The rows are grouped in 3 ways, from coarse to fine. Each group lies inside one group of the grouping before and may be the whole of it. The rows also spread widely along 12 directions, which tell nothing about the answers.
(in the rows, 100 means zero)
Known rows, each followed by its group in each grouping:
[112,96,117,92,86,112,96,90,95,87,86,91,98,98,100,102,78,96,105,88,100,107,87,93,97,92,105,86,119,106,93,94]
Z326 lonag munam
[85,96,108,89,107,109,102,100,100,92,98,98,79,95,90,93,102,79,105,78,107,99,81,95,95,112,113,105,101,101,122,102]
Z867 ped Tepet
[96,104,79,97,100,89,111,96,91,114,111,115,108,112,92,118,113,98,103,87,102,93,108,104,104,94,100,112,106,93,94,107]
Z867 kozaz rimi
[107,93,120,104,107,100,91,89,126,96,96,116,118,104,105,93,83,115,95,110,111,93,96,96,98,93,106,98,110,111,90,105]
Z326 Leb pozi
[103,126,111,90,101,115,102,102,112,87,84,85,86,112,88,113,97,90,95,80,92,92,100,95,86,100,96,116,140,80,91,85]
Z372 sidi Fil
[101,113,97,97,102,104,96,97,100,99,102,101,123,89,93,108,111,97,98,98,106,111,117,111,94,97,81,92,99,111,109,99]
Z867 ped razen
[99,86,82,100,87,110,117,109,78,109,95,99,98,103,88,100,104,99,107,91,89,96,80,78,117,95,100,88,101,112,106,91]
Z867 Bagom rutet
[83,93,90,87,114,95,100,104,102,104,113,97,119,95,86,111,109,103,102,91,110,95,108,103,103,96,99,99,86,112,130,94]
Z867 Bal sape
[87,91,109,65,122,99,83,113,108,110,110,68,102,111,71,112,56,127,102,76,100,93,113,77,79,84,109,100,103,99,113,95]
Z326 bibo gal
[104,105,91,99,97,101,99,97,103,100,101,101,111,96,103,118,106,93,103,93,102,100,106,106,100,98,99,105,100,95,98,92]
Z867 Bal nal
[99,106,107,106,98,110,107,94,87,102,84,98,85,109,94,94,85,90,95,96,90,117,101,91,96,98,86,100,118,87,82,118]
Z326 Leb Fuf
[86,108,88,86,114,114,89,103,100,106,97,95,112,105,96,112,90,90,106,90,100,109,120,88,90,91,87,96,98,108,90,119]
Z867 Bal Geruv
[101,88,108,97,108,86,92,98,112,95,113,111,108,97,116,90,92,113,101,115,104,101,100,103,109,101,105,96,82,110,94,107]
Z326 Leb Kuvi
[98,100,102,95,106,109,99,104,109,96,98,88,105,103,97,105,89,110,97,100,94,95,102,88,101,91,98,97,104,98,100,84]
Z372 sidi vugo
[89,109,79,81,113,83,104,122,90,93,129,98,96,112,106,103,104,111,104,110,74,104,110,96,116,99,86,106,81,99,93,99]
Z867 Bagom tofif
[119,78,108,103,89,81,99,96,104,110,114,100,102,83,105,95,91,123,101,102,108,97,92,112,106,106,116,93,86,102,107,84]
Z326 godek livor
[96,116,110,100,107,108,106,83,113,64,92,98,123,112,107,130,95,92,93,95,97,97,99,105,102,77,99,112,127,79,101,68]
Z372 Kabu zes
[91,92,91,99,110,113,91,105,104,108,96,78,107,94,102,109,83,103,104,99,98,101,110,83,93,91,104,97,80,97,103,90]
Z372 Kabu guv
[102,93,105,99,115,85,93,104,109,128,111,87,104,92,77,101,85,126,90,97,111,98,123,108,84,102,101,105,91,88,116,100]
Z326 bibo pib
[80,87,107,89,117,93,112,108,87,107,110,72,93,105,66,100,78,120,91,86,95,104,104,94,99,93,97,102,97,87,138,86]
Z326 godek fut
[84,106,93,83,111,114,90,108,91,110,99,84,108,92,81,103,100,92,104,84,106,113,119,91,84,97,83,89,92,117,116,113]
Z867 ped Suve
[81,91,88,114,114,89,119,83,95,112,105,113,95,111,91,115,106,88,92,86,111,90,101,112,102,96,113,127,97,65,112,103]
Z372 Kabu susod
[119,85,95,116,95,86,97,97,116,117,105,113,98,93,117,97,95,116,101,113,104,87,95,101,106,110,121,111,88,85,81,93]
Z326 bibo nase
[98,125,97,88,115,102,85,121,130,94,106,103,139,87,104,92,132,109,98,124,105,90,117,97,105,109,74,93,92,144,108,89]
Z867 kozaz mevat
[110,112,126,101,97,95,96,76,105,102,93,106,84,100,90,97,89,91,91,82,114,110,103,121,80,107,99,110,130,81,91,119]
Z326 godek fut
[74,93,86,93,110,89,117,91,82,95,115,127,90,113,101,100,116,80,105,87,102,102,90,104,116,99,104,110,93,96,107,123]
Z867 ped Tepet
[111,68,93,102,81,98,109,119,94,125,98,98,87,89,97,71,101,122,107,107,93,81,69,73,122,115,114,83,86,127,103,92]
Z326 godek livor
[104,107,75,90,103,102,85,113,115,115,104,110,112,99,111,109,114,98,116,99,103,82,109,86,98,106,107,107,86,119,78,110]
Z867 Bagom tofif
[99,104,99,85,99,90,99,95,93,101,111,95,107,96,91,108,108,104,98,90,105,98,109,112,97,94,95,97,103,105,109,97]
Z372 Kabu zes
[88,97,80,85,107,95,101,114,91,86,118,101,93,108,124,106,92,98,114,106,75,108,96,84,116,97,103,101,75,97,83,100]
Z867 ped razen
[80,113,95,77,111,91,106,104,87,78,115,101,76,114,106,105,100,80,103,89,83,114,98,106,106,103,92,113,103,85,95,112]
Z867 Bal sape
[107,107,106,101,100,91,109,95,92,109,112,111,94,109,87,97,87,116,86,102,89,112,111,110,95,98,82,101,116,84,88,112]
Z867 ped Suve
[105,110,89,94,100,103,87,106,112,100,103,114,109,94,115,98,116,93,110,106,103,95,102,97,103,108,98,98,92,122,84,108]
Z867 Bagom tofif
[98,112,100,102,106,85,99,97,105,85,108,113,102,91,120,92,125,89,97,114,104,108,104,121,111,112,91,108,90,99,100,102]
Z326 bibo pib
[107,86,95,109,101,111,94,99,102,121,88,81,126,86,88,114,83,112,102,96,112,101,117,91,91,89,102,90,88,101,114,85]
Z326 lonag munam
[98,99,81,106,105,84,107,101,98,116,110,119,112,109,111,100,107,113,99,114,96,99,112,99,114,98,89,107,90,99,77,118]
Z326 godek livor
[125,104,91,101,86,93,92,100,110,114,107,119,97,98,117,103,97,108,108,104,95,94,101,100,97,110,109,104,100,97,61,112]
Z867 ped razen
[100,104,115,125,102,115,101,84,98,105,85,109,71,92,105,79,88,76,90,105,102,127,97,109,88,117,94,103,105,78,88,121]
Z867 kozaz rimi
[76,98,108,114,121,107,118,97,99,72,103,105,101,101,104,89,99,91,86,117,90,119,91,103,117,98,86,102,89,87,127,85]
Z867 ped Suve
[132,86,109,111,91,87,84,97,124,107,108,102,135,76,115,103,95,132,100,121,114,94,110,114,102,100,108,88,81,113,100,76]
Z326 Leb Kuvi
[101,83,110,114,106,79,114,82,99,100,113,125,104,110,103,93,89,115,88,112,104,104,96,114,113,92,102,105,100,86,97,109]
Z326 Leb pozi

New rows, each followed by its group in each grouping:
[95,100,105,105,109,100,109,108,105,102,102,95,73,106,99,87,92,105,90,107,86,98,95,95,104,109,100,111,101,79,96,94]
Z372 sidi Fil
[107,118,85,105,95,94,113,87,92,95,101,117,97,119,104,129,105,84,101,85,91,101,105,111,101,92,100,124,124,66,74,102]
Z867 Bagom tofif
[78,99,81,89,110,113,100,116,102,89,86,95,88,112,114,104,110,70,120,88,92,86,84,66,111,106,115,117,91,103,90,105]
Z326 Leb Kuvi
[88,111,108,81,110,100,110,99,108,71,101,108,125,127,97,107,95,112,95,101,88,93,92,86,116,77,85,99,132,113,94,93]
Z326 godek livor
[97,93,78,70,103,88,84,125,98,110,116,77,100,94,104,111,100,110,120,88,96,88,107,82,100,102,114,101,74,113,98,92]
Z326 bibo nase
[91,77,116,100,101,105,107,91,115,69,90,104,106,93,104,100,111,83,108,86,118,78,58,94,118,101,134,103,101,112,137,67]
Z326 Leb Kuvi
[108,124,108,80,116,76,82,117,130,90,121,105,103,104,116,92,102,123,96,121,92,93,116,107,99,112,90,113,99,104,78,103]
Z326 bibo pib
[98,91,91,120,84,101,123,81,80,95,86,137,97,106,117,84,124,76,99,107,101,105,74,100,129,101,96,94,112,107,83,120]
Z326 bibo pib
[108,141,95,120,105,118,83,87,110,100,72,100,131,85,117,114,117,70,96,112,113,128,146,118,80,101,61,104,104,95,76,117]
Z326 lonag munam
[99,93,107,90,102,96,96,101,110,93,109,114,92,100,112,81,105,106,101,109,100,92,86,98,113,105,105,92,96,120,92,106]
Z372 sidi Fil
[87,115,123,100,120,99,94,95,105,96,103,89,93,87,87,82,99,96,79,107,108,121,119,124,84,108,74,98,97,95,122,107]
Z372 Kabu susod
[116,97,98,103,84,96,115,100,97,105,94,109,118,101,91,101,114,112,98,101,101,86,90,98,116,96,95,93,118,114,104,87]
Z326 lonag munam
[81,112,94,77,125,96,97,126,95,121,109,64,92,112,67,104,77,122,94,89,85,105,131,82,83,98,79,109,98,89,109,107]
Z326 godek fut
[110,106,100,90,91,94,97,99,86,96,109,98,71,102,107,104,88,91,107,87,87,114,97,107,94,105,104,104,105,83,78,107]
Z867 Bagom tofif
[112,95,79,91,79,99,103,106,86,92,107,104,112,98,127,105,113,106,113,110,84,98,93,91,126,90,95,81,91,121,75,88]
Z372 sidi vugo
[112,102,112,89,93,110,85,112,114,107,86,87,112,82,88,87,110,104,104,95,113,88,97,89,91,110,96,86,107,138,111,94]
Z326 Leb pozi
[82,94,104,116,120,98,111,107,103,95,110,105,89,94,105,76,100,101,87,125,93,114,94,103,114,113,92,103,76,93,120,94]
Z867 kozaz rimi
[105,105,97,88,102,93,97,109,110,100,102,110,86,116,114,95,91,105,107,104,87,89,93,84,106,106,107,112,106,97,68,114]
Z326 lonag munam
[99,120,113,74,104,81,102,105,99,73,122,93,74,109,106,100,102,102,96,96,82,105,99,117,104,106,92,112,113,83,94,91]
Z372 sidi vugo
[104,96,103,97,102,89,97,78,96,115,111,110,103,107,93,113,85,109,95,87,112,106,120,117,88,85,101,100,108,85,86,118]
Z372 sidi Fil
[102,123,125,81,108,102,97,103,131,75,99,111,104,114,96,90,108,109,89,104,97,81,90,98,103,101,91,104,137,116,93,93]
Z372 sidi Fil
[98,113,103,106,100,93,111,83,98,77,95,120,99,112,115,107,115,77,97,98,99,106,95,114,110,99,94,117,118,83,85,108]
Z326 Leb Kuvi
[87,112,103,93,118,89,109,88,105,84,115,120,120,121,99,113,99,102,91,102,98,103,109,110,107,84,88,109,117,94,96,105]
Z867 kozaz mevat
[90,115,106,63,118,91,84,114,102,97,122,93,90,107,87,93,89,109,102,92,94,107,114,99,88,101,87,97,99,116,97,120]
Z867 Bagom tofif
[129,93,109,101,84,90,96,121,118,103,103,86,101,80,104,90,104,127,101,114,94,83,88,97,108,119,109,97,93,110,107,63]
Z326 Leb Kuvi
[109,121,97,103,100,116,101,112,106,96,91,95,110,106,96,102,94,108,94,112,79,105,109,86,99,95,76,98,117,100,82,90]
Z867 Bagom tofif
[117,99,101,68,84,86,103,119,99,105,118,92,98,100,79,102,103,127,103,88,88,80,89,96,106,104,101,92,118,120,108,82]
Z867 Bal sape
[106,108,119,99,100,93,108,93,106,79,99,106,99,109,99,98,97,103,90,101,95,101,91,108,106,98,94,108,125,91,98,91]
Z326 Leb pozi
[106,104,100,106,90,95,121,90,91,91,93,113,107,109,96,105,112,95,95,97,97,97,90,107,116,95,93,104,124,94,101,92]
Z326 lonag munam
[114,87,91,132,94,92,112,95,108,115,105,120,108,86,114,94,108,110,91,126,100,100,99,114,116,112,101,104,81,87,99,90]
Z867 Bal sape
[128,111,110,105,75,100,100,100,89,119,87,92,99,79,80,90,118,100,94,92,108,106,108,116,88,114,79,90,121,112,102,102]
Z326 Leb pozi
[91,102,100,120,110,117,95,91,96,113,79,86,109,85,92,101,98,81,95,98,115,122,123,104,84,100,84,99,89,92,112,109]
Z326 Leb pozi
[107,126,104,108,100,77,117,103,95,108,107,106,86,100,88,90,125,103,81,106,94,107,113,129,102,121,72,121,118,78,101,105]
Z326 godek livor
[112,115,111,115,105,91,90,70,123,103,94,119,131,90,101,117,113,92,91,97,133,100,123,133,84,97,97,114,115,87,98,103]
Z326 bibo nase
[128,96,89,122,86,93,101,100,118,118,93,123,117,94,121,96,111,113,102,124,103,83,98,98,113,110,106,105,96,104,73,97]
Z326 lonag munam
[106,106,82,95,103,98,92,116,104,123,109,96,122,90,90,103,112,116,103,106,102,95,121,97,98,102,86,93,84,120,104,98]
Z867 Bagom tofif
[101,108,105,85,117,78,88,104,117,104,117,96,82,110,103,108,80,111,99,94,98,96,114,106,85,106,112,126,100,70,83,108]
Z326 bibo pib
[93,117,107,107,112,105,98,102,98,96,93,77,105,87,95,100,100,94,90,104,100,126,123,113,90,104,72,102,94,87,114,92]
Z326 godek livor
[87,105,114,59,100,103,93,106,81,94,98,86,46,118,87,84,76,82,109,65,86,108,81,79,87,107,106,100,127,100,80,136]
Z326 bibo pib
[101,100,99,100,102,94,101,106,105,106,100,95,114,89,93,100,114,106,99,101,107,94,106,103,104,105,95,101,93,109,117,89]
Z326 Leb Fuf
[103,95,108,98,102,96,95,97,109,110,101,112,110,101,99,85,93,116,96,108,105,99,100,96,102,100,93,90,104,118,90,115]
Z326 godek livor
[104,103,111,113,105,81,117,89,106,115,112,125,96,101,80,90,112,108,79,103,109,96,102,129,103,112,91,113,115,85,114,108]
Z867 Bal Geruv
[99,79,91,87,92,92,105,102,87,114,113,105,114,96,92,93,106,120,103,100,103,88,93,92,115,90,101,78,91,132,108,101]
Z372 Kabu zes
[100,103,104,94,92,99,107,89,95,97,99,117,100,104,100,88,113,95,97,99,102,96,89,102,109,97,91,91,117,118,90,114]
Z372 Kabu guv
[120,89,106,111,77,101,113,85,90,94,98,113,104,94,106,102,95,101,97,101,96,106,82,110,114,95,102,86,114,98,94,87]
Z867 Bal Geruv
[86,104,79,89,118,82,88,110,103,103,119,126,107,107,135,83,110,101,110,129,95,107,117,95,118,106,86,99,64,123,65,144]
Z326 lonag munam
[122,94,117,118,88,95,101,96,101,117,93,103,80,84,100,75,89,108,90,113,102,111,97,112,97,119,97,95,101,91,93,107]
Z326 lonag munam
[110,115,125,96,107,101,93,101,120,83,97,95,121,101,95,96,89,118,87,113,97,105,110,103,96,94,79,94,121,108,98,89]
Z326 Leb Kuvi
[107,132,89,85,106,111,87,119,112,100,98,89,126,103,94,113,106,109,101,104,88,100,126,89,91,94,72,98,111,116,85,94]
Z867 Bagom tofif
[107,94,92,100,93,121,88,107,103,123,85,83,99,79,90,106,98,90,111,81,111,96,103,85,81,110,111,95,91,107,108,94]
Z867 ped Suve
[106,100,115,86,103,100,80,95,116,85,98,89,104,85,111,105,92,92,110,91,115,102,100,107,90,104,114,98,93,107,108,90]
Z326 lonag munam
[101,125,110,64,97,108,83,107,107,78,95,83,83,105,105,105,98,84,111,80,91,94,95,90,86,103,101,103,124,109,79,101]
Z372 Kabu zes
[102,116,99,100,110,94,95,101,102,105,101,103,96,112,107,101,88,102,96,108,90,113,123,100,91,99,82,112,105,84,68,124]
Z326 Leb pozi
[127,106,123,111,85,109,96,102,110,118,80,94,78,94,87,78,82,112,87,104,94,100,94,94,85,117,94,98,130,91,81,101]
Z326 bibo gal
[105,101,112,119,95,108,113,86,105,92,89,102,106,87,91,105,111,87,90,94,111,100,87,115,102,105,104,104,115,89,126,71]
Z867 kozaz mevat
[109,106,109,96,110,95,81,115,126,108,102,85,85,91,109,92,82,112,101,106,97,99,108,95,86,119,106,113,89,90,86,97]
Z326 godek livor
[104,116,83,102,86,118,96,89,98,97,79,110,105,94,119,110,132,63,112,88,109,98,101,99,101,103,95,101,110,110,75,111]
Z372 sidi vugo
[104,101,96,106,105,104,101,102,108,114,100,95,123,91,78,112,105,110,95,95,110,93,112,103,93,95,96,100,100,103,123,82]
Z867 Bagom tofif
[99,97,112,126,107,115,106,80,114,103,84,108,111,96,90,105,89,92,85,100,112,107,102,109,92,97,98,106,113,80,112,94]
Z867 Bal sape
[103,84,125,108,91,130,108,86,98,102,76,96,95,96,72,90,72,98,92,82,107,104,76,83,90,93,107,83,129,103,118,93]
Z867 ped Tepet
[81,92,87,95,121,82,107,112,89,121,126,104,87,106,92,89,92,113,94,109,90,110,116,104,107,106,87,104,74,91,104,123]
Z867 Bal Geruv
[92,71,101,104,100,100,109,91,89,101,100,90,97,99,96,105,77,104,104,87,103,102,84,91,108,90,120,96,92,90,117,87]
Z326 godek fut
[103,79,106,114,102,98,103,87,108,107,97,114,93,107,113,95,70,110,99,105,99,101,88,91,105,96,117,104,99,83,79,108]
Z326 godek livor
[92,98,87,96,107,97,101,100,103,96,112,119,116,104,112,103,107,101,104,108,98,100,102,95,112,95,96,98,88,111,93,108]
Z867 ped Suve
[91,93,108,104,106,92,119,91,88,90,113,118,85,112,94,86,93,102,89,104,90,110,85,107,115,97,96,100,107,90,105,106]
Z867 Bagom tofif
[129,82,105,113,85,75,104,89,106,126,121,130,97,92,104,89,95,127,94,112,107,91,94,118,106,110,115,97,99,98,85,105]
Z867 kozaz mevat
[116,90,117,112,90,99,97,90,109,101,100,119,101,78,104,75,107,102,95,112,114,105,83,115,106,115,102,83,95,122,109,99]
Z867 Bagom rutet
[95,89,88,106,91,96,111,76,86,101,101,120,122,95,102,111,124,87,102,91,118,94,95,113,113,87,103,93,100,110,108,101]
Z372 Kabu zes
[88,97,111,101,112,100,106,81,98,100,104,112,114,106,86,97,97,106,86,99,112,108,110,113,101,83,85,90,110,104,111,111]
Z372 sidi Fil
[105,98,92,106,97,108,101,111,99,113,97,89,97,86,93,102,98,103,102,98,95,102,102,93,95,109,101,99,89,95,108,87]
Z867 ped razen
[99,115,100,94,106,93,99,86,99,90,110,112,97,115,109,117,89,91,99,92,97,113,110,113,93,92,97,113,114,78,77,112]
Z867 kozaz rimi
[89,104,88,76,106,92,94,115,88,104,108,81,83,103,94,106,99,94,109,81,93,100,106,91,95,104,101,110,93,94,100,104]
Z326 bibo gal
[95,95,91,92,105,89,91,99,98,107,116,115,90,96,118,91,99,95,106,107,100,111,106,107,104,110,99,98,77,106,83,128]
Z867 Bal sape
[108,106,96,114,102,80,107,97,98,120,118,124,103,96,101,87,109,115,85,123,97,112,120,125,107,111,76,100,92,93,88,121]
Z867 Bal Geruv
[108,116,110,103,104,120,80,93,128,94,73,91,105,96,108,112,89,82,103,90,111,97,106,91,78,103,107,113,117,88,83,95]
Z326 bibo gal
[83,84,102,120,122,99,110,99,112,107,96,102,112,92,91,93,104,101,91,110,116,94,100,102,109,105,105,109,79,93,139,87]
Z326 lonag munam
[95,110,89,92,90,100,118,100,76,93,101,103,88,105,91,107,117,81,102,82,88,107,92,104,107,103,91,104,114,92,103,101]
Z867 ped razen
[98,100,89,103,96,90,115,95,87,109,101,103,104,103,89,110,113,98,98,87,102,97,102,107,107,98,95,109,108,90,106,98]
Z326 godek livor
[98,109,107,104,112,107,94,96,107,110,98,96,99,99,89,102,83,100,90,99,101,114,119,106,84,101,86,104,104,86,98,111]
Z867 Bal nal
[97,121,93,72,101,109,88,110,100,87,102,81,107,103,98,124,99,89,112,80,94,103,111,92,89,94,94,102,111,106,94,90]
Z867 kozaz rimi
